The rows are grouped in 4 different ways at once. Each group adds its own fixed numbers to the row, and there is some noise. The rows also spread widely along 15 directions, which tell nothing about the answers.
Some rows, each with its group in each grouping after it:
[ 0.59 -0.80  0.00  4.32 -0.38 -4.39 -1.62  2.22 -1.17 -1.35 -0.96  2.55
  3.63 -2.42  2.11 -2.33  4.39 -3.21 -1.90  1.07  0.29 -0.23 -1.21  0.25
  0.51]  K414 K916 Vis (1)
[-3.63  0.77  4.88  0.04 -0.52  0.98 -1.67  2.17 -2.94  1.82  1.64  0.33
 -1.03 -2.46 -4.21  0.26 -2.90  1.48  0.29  1.90  0.69  2.81 -0.27  0.12
  0.37]  K947 K277 debu (2)
[-0.22 -0.76  4.59  1.66 -2.29 -0.90  2.87  0.94  4.32  1.16  0.34 -1.36
 -0.13  2.49 -1.01 -1.81 -2.87 -1.79  2.05 -0.26  0.71  1.26  1.33 -0.55
 -0.20]  K947 K450 Vis (0)
[ 2.36 -3.07  1.02 -0.14 -2.83  0.32 -1.50  1.50  2.46 -0.49 -3.52 -2.55
 -1.67 -1.49 -0.29  0.91  0.31 -2.28  3.65  0.66 -1.81 -1.12 -3.11 -2.34
 -0.30]  K414 K232 dizuv (0)
[ 1.22  2.47  3.85  1.39 -2.19 -0.92 -1.95  0.76 -2.00 -0.17  1.89 -0.05
  1.07  0.02  1.60 -3.49  1.14  0.90  1.62  2.12  0.06  0.00 -2.48  1.77
  1.00]  K419 K232 debu (1)
[-2.85 -3.30 -0.40  1.78  0.61 -2.55 -2.37 -0.75  1.63 -1.49  1.90  1.24
 -2.64  0.89  0.13  3.76 -4.30 -2.26  0.13 -1.66  0.85  1.31 -3.76 -0.07
 -0.99]  K419 K277 dizuv (2)
[-1.69 -1.70  2.05 -2.16 -0.33 -0.12 -1.31  1.10  0.71  1.41  1.25 -1.05
  0.24 -2.12 -2.78 -0.18 -0.89 -2.42  0.07  2.58  2.49  2.79 -1.29 -1.59
  0.41]  K419 K916 debu (0)
[-2.63 -3.22  2.35  1.99  1.28 -0.71 -1.57  3.76  0.36 -2.29 -0.67  0.13
 -2.79 -1.05  0.21  1.17  3.43 -2.44  3.78 -3.24 -2.27  1.56  1.13 -1.52
  0.16]  K947 K629 Vis (0)
[ 0.91  1.23  1.96 -1.63 -1.02 -2.93  3.03 -1.71  2.69 -1.00  1.52  0.12
  3.10 -0.65 -0.78 -2.21 -2.91 -1.36 -0.20  0.29  1.63  1.50 -0.18 -0.13
 -0.85]  K414 K629 Vis (2)
[-1.20 -1.97 -1.29  0.54 -0.07  1.73 -0.43  0.22  1.15  1.24 -2.27  1.35
 -0.34 -1.97 -3.68 -1.16 -1.25  0.27  0.63  0.51  0.93 -1.79 -2.14  0.97
 -1.68]  K947 K450 debu (2)
[-2.90 -0.82 -2.35  4.16  0.16 -1.17 -1.40  2.83 -1.23 -1.67  3.72  1.00
 -3.84 -0.79  1.84 -0.03 -0.32 -0.30 -0.71  3.06  1.06  3.66 -1.79 -2.38
  1.75]  K419 K232 Vis (1)
[ 0.10 -0.89  1.12  0.74 -1.40  1.88  2.42 -0.03  0.42  0.52 -0.61  1.20
 -1.11 -0.17 -2.25 -0.42 -3.64 -0.15  4.29  3.01  0.85 -0.45 -0.71 -1.56
 -1.64]  K419 K232 Vis (2)
[ 1.44 -1.46  3.46 -4.68 -3.46 -1.43 -2.50  1.72  1.70 -1.53 -5.11 -3.34
  0.41 -0.26  0.58 -0.96  0.25 -1.69  1.71 -0.79  2.90 -1.38 -3.02  1.00
  0.46]  K414 K232 Vis (1)
[-2.86 -2.59 -2.62 -0.61  0.35  1.52 -1.29 -0.33  1.30 -0.36 -1.62  3.27
 -0.26 -5.19 -2.51  3.09 -0.69 -0.94  3.79 -1.74 -0.95 -3.57 -1.65 -0.68
 -0.62]  K414 K629 Vis (1)
[ 0.92 -3.51  3.50  2.48 -2.02 -3.00 -3.35  2.63  2.06 -2.40 -4.24 -1.99
 -2.27  1.59 -1.23  0.73 -1.55 -4.46  1.50  1.73  0.06  2.91 -4.92  0.73
 -3.17]  K419 K277 debu (0)
[ 0.57  1.95 -0.52 -1.33 -2.12 -0.13  1.83  2.87 -3.09 -2.11 -1.91  0.45
  1.01 -1.03  1.85  2.12 -3.16  2.76  0.16 -1.94  1.18 -2.51  1.24 -0.43
  2.87]  K947 K232 Vis (2)
[-4.88 -2.30  1.25 -1.40 -0.08  2.30 -0.26  0.44 -0.18  0.99  0.46  0.43
 -2.97 -0.58 -0.88  0.88 -1.86  2.91  1.46 -2.44  2.23 -1.70 -0.70  1.37
  2.71]  K414 K232 Vis (2)
[-0.52 -0.59  2.33 -0.81  0.70 -2.44  0.82  2.32 -1.36  1.28  2.74 -1.95
  1.41 -4.11  2.10  3.12  1.18 -0.67 -3.01 -2.89 -2.05  1.65  2.91 -3.46
  5.09]  K947 K450 dizuv (2)
[-0.95 -0.89 -0.25 -2.28  1.16 -1.14  0.94  0.05 -1.37 -2.07  1.14  1.03
 -0.12 -4.91 -1.64  4.04 -0.26 -1.57  1.49 -0.67 -0.41  0.54 -0.27 -2.85
  1.45]  K947 K916 Vis (2)
[-0.42 -2.41 -3.12 -1.09  2.39 -2.20 -1.45 -0.39 -2.33  1.42  0.20 -3.10
  0.26 -0.04  1.39  0.23  1.11 -0.84 -8.14 -0.45  3.18  2.58 -2.60  0.39
  0.23]  K947 K916 dizuv (2)
[-0.49 -0.07 -0.40  1.34 -0.32 -0.84  1.84 -0.09 -0.93  2.92  1.83  1.16
  2.92 -3.60 -1.03 -2.50  0.81 -0.27 -3.50  4.02  2.10  0.04 -1.08 -0.17
  2.20]  K947 K450 Vis (2)
[ 0.88 -0.73 -0.47 -0.23  1.14 -2.46 -0.77 -3.37  0.94 -0.45 -0.43 -0.56
  2.15 -1.72  0.30  1.99  0.47 -1.83 -0.95 -3.50 -2.07 -1.20 -3.14  1.28
 -1.45]  K947 K277 debu (1)
[ 0.16  0.34  2.55  0.66 -0.54 -1.06  0.86  2.87 -2.73 -1.68 -3.30 -1.32
 -0.09 -3.12 -4.11 -0.37  1.06  0.03 -1.02  0.60 -0.91  3.56  0.70  0.82
 -0.61]  K947 K916 Vis (0)
[-0.54  1.18 -1.91 -1.52 -1.72  1.67  0.79  2.05  1.41 -0.77 -0.93  2.34
  1.67 -0.43 -0.82 -3.57 -1.41  0.29  3.54  0.75  3.41 -2.19  0.51 -0.14
 -0.46]  K419 K629 Vis (0)
[-0.47 -2.25 -1.09  2.17 -1.11  1.19  1.00  2.49  0.02  0.70 -2.54 -1.63
 -3.22  0.92 -0.34 -2.23 -0.08  0.13  0.23  3.56  2.90  0.13 -1.14 -1.18
  0.01]  K947 K916 Vis (1)
[ 1.57  1.46  1.21 -4.28 -0.27 -0.24  2.50  0.52 -4.04 -2.28 -3.57  0.09
  2.12 -1.09 -0.54  0.73  0.02 -0.75  2.95 -0.34  1.66 -1.13  0.63  1.32
  0.34]  K947 K450 dizuv (0)
[ 2.10  2.70 -1.37  1.18 -2.94 -0.56  2.43 -0.35 -0.26 -5.24 -0.09  1.61
 -1.16 -0.62 -0.30 -2.71 -1.95  1.14  4.75  4.76  1.17 -0.61 -4.24  0.97
  0.97]  K414 K232 debu (0)
[ 3.57  0.79 -2.83 -2.21  1.62  1.53  2.69 -1.24 -6.53  0.46 -3.71 -2.15
  0.76  0.53  3.47  2.21  0.19  1.21  0.18  0.81  0.47 -2.67 -1.40  1.48
 -1.60]  K419 K629 Vis (1)
[-2.05 -0.79  1.36 -1.13 -0.18 -1.83 -0.10 -1.67  0.48 -3.12  1.06 -2.09
 -3.83 -0.16  0.86  0.61 -0.20  1.91  0.02 -1.50  1.23  0.19 -4.03  3.90
  3.14]  K947 K629 Vis (1)
[-2.19 -0.73  1.28  1.01 -2.22  0.57 -0.54  1.90 -0.08 -2.54 -0.83 -0.15
 -5.53  0.14 -1.18  5.85 -6.51  2.22  3.17 -2.30 -0.91 -0.20 -1.67  1.47
  1.89]  K419 K450 dizuv (0)
[-4.78 -1.05 -0.35  1.81  0.32  2.25  0.50  3.17 -2.59  1.83 -0.04  2.89
  0.10 -4.45 -5.31  0.35 -1.25  0.89 -0.78  2.00  1.15  0.92  2.01 -0.83
  1.19]  K947 K916 debu (0)
[-1.05 -1.41 -1.09 -2.35  1.32 -1.67 -0.07 -0.63 -1.07 -0.45  0.12 -0.80
  0.71 -4.72 -0.88  3.26  0.52 -1.88 -1.78  0.32  0.16  0.83 -2.04 -0.88
  1.91]  K947 K450 debu (1)
[ 0.73 -2.09 -3.95  0.92  0.98 -0.90  3.40 -2.10  0.00 -2.79  1.10 -0.05
 -1.86 -2.08  1.51  2.57  0.28 -0.66  1.23  1.97 -0.74 -0.40 -3.57 -1.29
  2.76]  K419 K232 debu (0)

New rows, each followed by its group in each grouping:
[ 0.97  1.40 -0.33 -4.07 -0.64 -2.07  2.64 -0.51 -4.14 -3.73 -1.83 -0.44
  1.91 -1.88  2.18  2.56 -0.41  1.17 -0.34 -2.08  1.29 -1.28 -0.50  1.97
  4.08]  K414 K232 dizuv (0)
[-1.03 -3.46  3.17  0.64 -1.18 -2.38 -2.78  3.48  1.80 -0.66 -2.05 -1.61
 -0.83  1.80  1.30 -4.15  2.10 -2.15 -0.28 -0.57  2.72  1.58 -0.95 -0.05
  0.14]  K414 K232 dizuv (2)
[ 3.27  1.11 -1.44 -3.82 -0.01  3.33  0.19  1.12 -1.83  4.62 -2.03 -2.28
  3.36  3.07  1.98 -0.08 -2.71 -1.89  1.38  0.66  2.71 -1.49  0.94 -2.74
 -3.85]  K419 K450 debu (0)
[ 3.37 -0.29 -2.80 -2.99 -0.30 -1.11  0.58 -1.61 -0.54 -2.95 -1.38 -2.33
 -0.66 -1.00  0.08  4.05 -2.13 -2.71  1.93  0.39 -0.08  0.23 -3.68 -2.17
 -1.56]  K947 K916 dizuv (0)
[-0.61 -5.26  0.77  5.35 -0.80 -3.31  3.60  3.27  0.04  0.18 -3.68  0.54
  0.60 -0.68  1.80  0.89  1.33 -2.39 -3.26  2.17  1.21 -0.59  0.15  0.86
  4.15]  K419 K450 Vis (0)
[ 2.11 -0.45 -2.62  0.34  0.84 -0.56  2.17 -3.24  1.69 -0.90  1.57 -2.53
 -1.38  2.82  2.72  0.25 -0.42 -1.18  0.57 -0.96 -0.26  0.36 -3.17 -0.61
 -1.34]  K947 K232 Vis (0)
[ 1.12  0.99 -1.46  3.30 -2.83 -2.42 -0.27  3.44 -2.50 -3.69 -2.19  2.68
  0.01 -0.33  1.79  0.84 -3.29 -0.88  0.88  4.29  2.54 -1.13 -3.11  0.68
  1.20]  K419 K450 debu (1)
[ 0.39  0.24 -1.38  2.64 -1.12  0.76 -0.85 -0.73  0.14  2.01  0.40 -2.21
 -2.52 -0.17  0.43  4.54 -4.48  2.01 -2.02 -1.73 -2.45 -1.16 -3.13  0.75
 -0.40]  K947 K450 Vis (1)
[-2.10 -2.89 -1.40  0.97  1.68 -2.84  1.24  0.79  0.76 -2.39  0.65  2.09
  1.02 -1.80  0.08  1.47  0.97 -4.84  0.51 -0.26  0.44  2.74  0.01 -2.75
 -0.45]  K414 K232 Vis (0)
[ 0.32 -2.60 -0.55 -0.25 -1.94  0.16 -1.77  2.40  1.42  3.36 -0.12  0.37
  4.38 -4.77  1.76 -0.06  3.18 -1.67 -1.00  0.26 -0.15 -4.03 -0.59 -2.44
  4.76]  K419 K232 debu (0)
[-0.92  0.58  2.27 -4.18  0.10 -1.65 -4.15  3.87 -4.33 -2.65 -2.02 -1.96
  0.32 -2.10 -0.35 -1.54  3.90 -1.02 -1.05  0.06  2.65  4.04 -1.62  1.68
  0.50]  K419 K232 Vis (0)
[-0.53 -3.56  3.98  4.24 -1.21 -2.94  2.74  0.97  2.30 -0.16 -0.89  1.10
  1.14  0.05  1.29 -4.13  3.33 -3.54  2.00  2.76  0.88  0.06  0.36 -0.75
  1.57]  K414 K232 Vis (1)
[-0.77  0.12  4.42  0.29 -0.96 -0.42 -0.71 -0.27 -1.35  1.01 -0.51  1.40
  1.03  0.91 -0.50 -1.47 -1.15  0.39  1.93 -1.32  0.98 -1.55 -0.95  3.48
 -0.45]  K414 K450 dizuv (2)
[ 0.02 -1.96 -3.91  0.76 -0.36  2.59 -0.56 -1.59  1.11  2.97  0.47 -1.01
 -1.76 -1.68  1.86  0.57  0.35  1.28  0.63  1.60  0.18 -4.36 -4.54 -0.31
  2.17]  K414 K450 debu (1)
[ 0.18 -1.97  4.12 -3.71  0.69 -0.81  0.49 -2.54  1.97  0.56 -1.09 -2.80
  0.31 -1.32 -0.69 -0.71  2.82 -1.99  2.72 -2.32 -0.05 -0.40 -1.41  0.53
  0.02]  K947 K277 Vis (1)
[ 1.38  1.67 -1.10 -4.71 -1.89  1.99  1.71  2.92 -1.10  0.57 -0.72 -3.74
 -0.25 -3.07 -0.76 -3.52 -0.25  3.23 -1.41  3.08  3.30  1.55  0.29 -2.65
  2.70]  K419 K232 Vis (2)
[ 0.92  1.90 -2.26 -1.43  0.09 -0.17 -2.02 -0.21 -1.73  0.86  1.05 -1.23
  2.07 -2.24  1.18 -2.89  2.61  0.10 -2.50  0.98  1.10  1.11 -2.45 -0.46
 -0.74]  K414 K232 Vis (1)
[-0.80 -0.33 -2.21 -2.70 -0.26 -0.27  0.56  1.13  0.45 -2.99 -0.29 -0.87
 -1.58  0.69  1.44  0.44 -0.99 -1.09  2.10 -0.80  2.61  1.07 -1.30 -1.59
  0.33]  K414 K232 Vis (0)
[ 0.75 -0.56 -2.74  1.96  0.29  1.79 -0.09 -1.57  0.97  3.62 -0.14  0.32
  2.07 -1.66 -2.75 -0.79 -0.94 -0.77 -1.05 -0.47 -1.53 -0.35 -0.50 -1.21
 -3.77]  K414 K916 dizuv (0)
[ 1.96 -0.40  3.48  3.10 -2.18 -3.36  6.17  0.68  0.48 -0.89 -3.21  0.74
  2.79 -0.16 -1.35 -1.91 -2.14 -2.29 -0.03  4.10  0.98  0.69  1.33  0.30
  0.30]  K947 K450 debu (1)
[-3.98 -1.47 -2.32 -1.36  1.60  0.99  1.19  0.47  2.35 -0.51 -0.19  0.63
 -2.09  0.96 -0.26  0.30 -2.28  1.39  0.89 -6.07  1.69 -0.34  2.81  0.25
  0.14]  K419 K450 dizuv (1)
[-1.00 -1.78 -0.47  2.44 -1.27 -2.75  0.13  1.04  3.87  0.15  3.71 -0.53
 -0.31 -0.77  1.48 -1.84 -0.06 -2.52 -1.13  2.62  1.82  2.26 -2.23 -2.62
  2.81]  K419 K277 Vis (0)
[-1.66 -0.38  3.81 -4.07 -0.01  3.35 -2.21  0.53 -1.56  3.13 -1.40 -1.57
 -0.86  1.26 -2.85 -4.33 -0.66  0.70  2.92  1.04  3.62  0.89 -0.84  0.81
 -3.08]  K414 K277 dizuv (2)
[-0.84  0.10 -0.15  1.91  0.55 -0.61  3.91  0.70 -4.97  1.23 -0.62  1.50
  2.92 -3.15 -0.32  2.60 -0.55  0.93 -3.03  0.18 -0.49 -0.46  2.21  0.53
  2.38]  K414 K916 Vis (0)
[ 0.68 -0.06  2.25 -3.49 -0.57  0.88 -0.36  1.75 -2.14 -0.39 -3.29 -2.02
 -0.52 -0.75 -0.93  2.98 -2.80  0.10  2.18 -1.87  0.12 -0.65 -0.07 -0.39
 -1.56]  K947 K629 Vis (2)
[-3.19 -2.53 -0.16 -2.08  0.44  0.98  2.17 -1.16  1.71 -0.23 -0.74  1.92
 -0.15 -0.35 -0.91 -3.42  2.22 -0.61  3.27  0.58  4.71 -2.41 -1.76  2.55
  2.22]  K414 K450 Vis (0)
[ 3.92 -0.59  2.44  2.77 -0.89 -3.60  3.72 -0.84 -0.13 -0.04 -0.24 -2.09
  2.55 -1.97  2.18  2.23  0.45 -2.26 -1.05  0.61 -4.07  0.41 -0.66 -0.86
  1.11]  K414 K629 Vis (0)
[ 0.72  0.49  0.27 -5.35  0.56  0.29  1.37 -3.70 -0.19 -0.99  0.47 -3.75
 -2.26 -3.97 -3.13  2.88 -2.01  2.56 -0.25 -2.42 -1.40  1.44 -2.41  0.27
  0.56]  K414 K916 dizuv (2)
[-2.10 -2.37 -3.03  3.01  1.15 -0.47 -1.10 -0.44  0.57 -1.60  1.29  2.68
 -1.48  2.26  1.66  2.31 -1.84 -3.60  2.65 -0.84  0.54  0.24 -2.97 -1.14
 -2.98]  K414 K232 Vis (0)
[ 3.00 -0.04 -0.74  2.16 -0.10 -2.59  2.26 -2.41 -0.94 -0.97 -0.40  0.33
  2.51  0.52  2.19  2.46 -1.02 -1.84 -0.43 -0.84 -1.66 -0.79 -2.40  1.20
 -1.44]  K419 K232 Vis (0)
[ 1.59 -0.36 -1.09 -1.86  2.42  1.86  3.17 -1.40 -2.13 -2.61 -1.06 -1.35
 -3.02 -0.95  1.47 -0.52  4.17  1.59  5.53 -1.79 -1.99 -1.44 -0.54 -0.81
  0.28]  K947 K232 Vis (2)
[ 1.83 -3.21  0.53  3.06 -1.58  0.38 -0.45 -1.12  1.05  5.48 -1.31 -1.44
  2.06 -1.92 -1.50  1.81 -1.07 -2.53 -2.39  3.66 -1.41 -2.08 -4.24 -0.06
 -0.32]  K947 K450 debu (0)
[ 1.84 -1.08 -0.28  2.23 -2.25 -2.40  0.14  1.66 -1.24 -0.79 -1.61  0.30
  0.09 -1.04  2.46  2.13 -1.50 -2.15  0.02  3.87  1.31 -1.52 -3.45 -0.27
  1.86]  K419 K450 Vis (1)
[ 1.03  0.80  1.51 -4.33 -2.20  1.43 -2.32 -0.97  0.82 -0.13  1.17 -0.92
 -0.80 -0.98 -0.08  2.92 -3.88 -1.13  5.93 -0.50 -0.16 -1.36 -2.31 -2.44
 -0.76]  K419 K232 dizuv (1)
[-3.41 -0.21  2.14  0.74 -1.37 -0.88 -1.20  3.86 -0.14 -0.91  1.99  1.55
 -0.18 -0.22  3.01 -2.27  1.48  0.21  1.95 -0.11  3.11 -1.61  0.91 -0.05
  4.61]  K947 K629 Vis (1)
[-0.28 -4.15  2.92  2.23  0.83  2.28  0.28  2.33 -4.46  3.12 -4.56 -0.88
 -0.71  0.96  0.12  1.69  1.72 -1.71  2.16  0.29 -1.88 -0.66  1.24 -0.52
 -1.74]  K414 K232 dizuv (0)
[-0.21 -1.44  1.06  1.20 -0.49 -1.32 -0.63 -1.67  1.62  0.13  0.86 -0.37
  0.18  0.61  1.08  0.93 -0.16 -0.40  0.64 -3.89 -1.02 -1.72 -1.59  1.64
  0.72]  K414 K916 dizuv (0)
[-1.18 -2.94  0.60 -1.63  0.23  0.26  0.04  3.19 -0.98  0.12 -3.41 -1.73
 -1.70 -0.32 -0.13  1.55 -1.01 -1.87  1.00  0.91  2.13  1.24  0.70 -1.80
 -0.75]  K419 K629 Vis (1)
[-0.10 -1.03 -0.15  2.07  1.33 -1.92  1.03  0.84 -0.97 -4.43 -2.66  1.35
 -1.95  2.38 -0.32 -3.63  1.15 -1.00  2.24 -0.85  1.63  2.19 -0.36  1.48
 -3.40]  K414 K916 dizuv (2)
[ 2.01 -3.40  0.31  2.10  0.58 -0.35  1.80  1.42  2.09  0.18  0.41 -5.07
 -5.04  2.76  4.04 -0.99  1.05 -0.21  1.29 -0.08 -1.46  1.66 -0.04 -3.29
  0.85]  K419 K629 dizuv (2)
[-2.39  0.13  2.26  2.68 -1.03 -1.86 -4.18  4.02 -1.77 -1.79 -0.71  2.83
  1.17 -0.98  0.69 -3.59  2.78 -0.83  0.75 -0.07  1.11  0.39 -0.92  1.74
  0.37]  K414 K232 debu (1)
[-2.97 -1.42 -1.33  4.27  0.56  1.79 -1.24  1.11 -4.72  1.25 -0.67  2.80
 -1.65  2.36  1.95  2.40 -1.67  0.89  0.89 -0.10  1.17 -2.79 -1.52  1.92
 -0.76]  K947 K232 Vis (1)
[ 0.54 -1.16  2.32  2.86 -0.40 -0.79 -0.59 -1.38 -0.21  1.83  2.06 -0.14
  0.49 -2.54 -2.07  2.46 -0.58 -2.22  0.44  0.67 -3.29  0.83 -1.82 -0.98
 -0.66]  K947 K916 dizuv (0)
[-1.78  2.39 -2.37  5.51 -2.83  0.58 -0.28  3.36 -0.51 -1.05  1.59  2.25
 -1.97  0.42  2.57 -1.51 -1.81  5.03 -0.17 -1.57  0.74 -3.60  0.00  1.34
  3.81]  K947 K916 Vis (1)
[ 1.31 -3.12  1.26 -1.56 -0.51  0.94  4.76 -1.18  2.78  1.62 -1.43 -3.82
 -1.13  3.11  1.68 -0.70 -0.39 -1.63  2.46  0.31  1.63 -0.73  0.23 -2.10
  0.61]  K947 K232 Vis (0)
[ 1.81  1.96  1.71 -1.06 -0.92 -3.01  2.44 -0.18 -2.15 -2.50  1.16 -2.80
 -0.99 -3.73  1.69  1.98 -0.16  2.39 -2.08  0.05 -1.32  1.43 -1.96  0.78
  4.81]  K414 K450 Vis (2)
[-1.36  3.04 -2.53 -3.47 -0.43  1.15 -1.17 -0.32 -2.29  0.85  3.74  0.59
  1.35 -0.12  3.18  0.76 -0.94  1.95  0.07 -1.35  3.63 -3.08 -2.18  1.32
  3.63]  K947 K450 Vis (0)
[ 0.55  0.06 -2.17  6.69 -1.37 -2.14  2.34 -2.39  4.13 -1.39  2.41  1.96
 -0.89  0.86  2.14 -1.15 -1.37  1.39  0.56 -2.74 -2.45 -3.30 -1.78  1.89
  1.79]  K947 K450 dizuv (1)
[-2.97 -2.62 -0.16  1.01 -1.47  0.57 -3.08  3.60  1.66  2.27 -2.51  0.56
  0.45  1.79  0.56  0.57 -3.28 -1.60 -0.76 -2.53  2.56 -0.99  0.52 -1.23
 -2.03]  K414 K232 Vis (1)
[ 0.70 -1.56  2.89  0.68 -0.30 -1.07 -0.01  2.17 -5.24  1.35 -3.16  0.74
  2.72 -2.22  1.46  1.01  3.50 -1.35 -0.46  2.04  0.80 -2.09 -1.41  2.82
  2.68]  K419 K450 Vis (0)
[-0.58 -2.56  2.63  1.07 -0.05  0.23 -1.29  4.55 -3.75  1.97 -2.79 -0.69
  0.32 -0.48  0.43  1.23 -0.19 -0.83 -0.82 -0.24 -0.02  1.09  2.29 -1.75
 -0.41]  K419 K232 dizuv (2)
[-2.31 -2.53  1.72  2.74 -0.97  0.81  0.58  1.02  1.58  0.89  1.00  2.18
 -1.08  0.65  2.35 -1.60  0.94  0.15  4.54  0.12  1.11 -4.03 -0.19  0.72
  2.87]  K419 K629 Vis (1)
[-1.13  0.65  5.04 -4.06  0.90 -0.28 -0.88 -3.38 -1.62 -0.38  1.15 -1.52
 -0.65  1.28 -1.67  2.04 -2.23 -1.19  3.95 -2.78 -0.27  2.00 -2.25  2.46
 -2.57]  K414 K277 dizuv (0)
[-2.50 -3.58 -0.71  3.05 -1.04  0.65 -1.16  1.01  0.47  2.76  1.91 -2.26
 -4.67 -0.85  0.09  0.74 -1.50  1.46 -2.88  3.17  1.45  0.87 -2.69 -0.98
  3.56]  K419 K916 dizuv (1)
[-0.78  0.16  1.64 -3.40 -0.27 -2.19  1.69  0.81  0.62 -1.94 -1.45  0.27
  3.44 -4.96 -1.66 -1.12  1.63 -0.91 -0.51 -1.92  0.20  1.10  1.94 -0.73
  1.89]  K414 K232 debu (1)
[ 0.64 -0.13 -0.81  0.72 -2.19  0.14  2.50  1.16  0.14  4.29  0.74 -0.76
  3.14 -4.24 -1.25  0.38 -2.56  1.29 -4.89  2.59  1.05 -1.30  0.83 -2.89
  3.33]  K947 K916 Vis (2)
[ 0.62 -1.16 -2.14  4.49 -0.76 -1.07 -3.86  3.07 -1.47  0.97 -0.47  1.28
  1.08 -0.91  3.35  1.01  2.13 -1.94 -0.90 -0.33 -0.67 -2.81 -1.84 -1.51
 -0.06]  K947 K916 Vis (1)
[ 1.48 -2.62  4.11 -0.37  0.77  1.45  0.14  4.58 -5.20  1.85 -2.86 -2.09
 -0.02 -1.48  3.63 -0.24  6.07 -0.76  2.82  0.73 -1.05 -0.99  2.24 -2.78
  2.39]  K419 K232 Vis (2)
[ 1.23  1.71 -0.17  5.73 -1.66 -2.48  3.02 -0.22  1.41 -3.17  3.17  2.48
 -1.03 -1.11  0.79 -0.18 -2.46  0.90  2.30  0.67 -2.26 -0.09 -1.09 -1.28
  0.99]  K414 K916 Vis (2)
[ 3.72  2.68  1.25  4.00 -2.65 -0.44  2.07  1.17  1.13  1.16  0.67  1.00
  3.15 -2.25 -0.05 -2.48 -0.78  0.71  1.40  1.25 -2.97 -2.01  0.53 -1.67
  0.19]  K947 K450 debu (2)
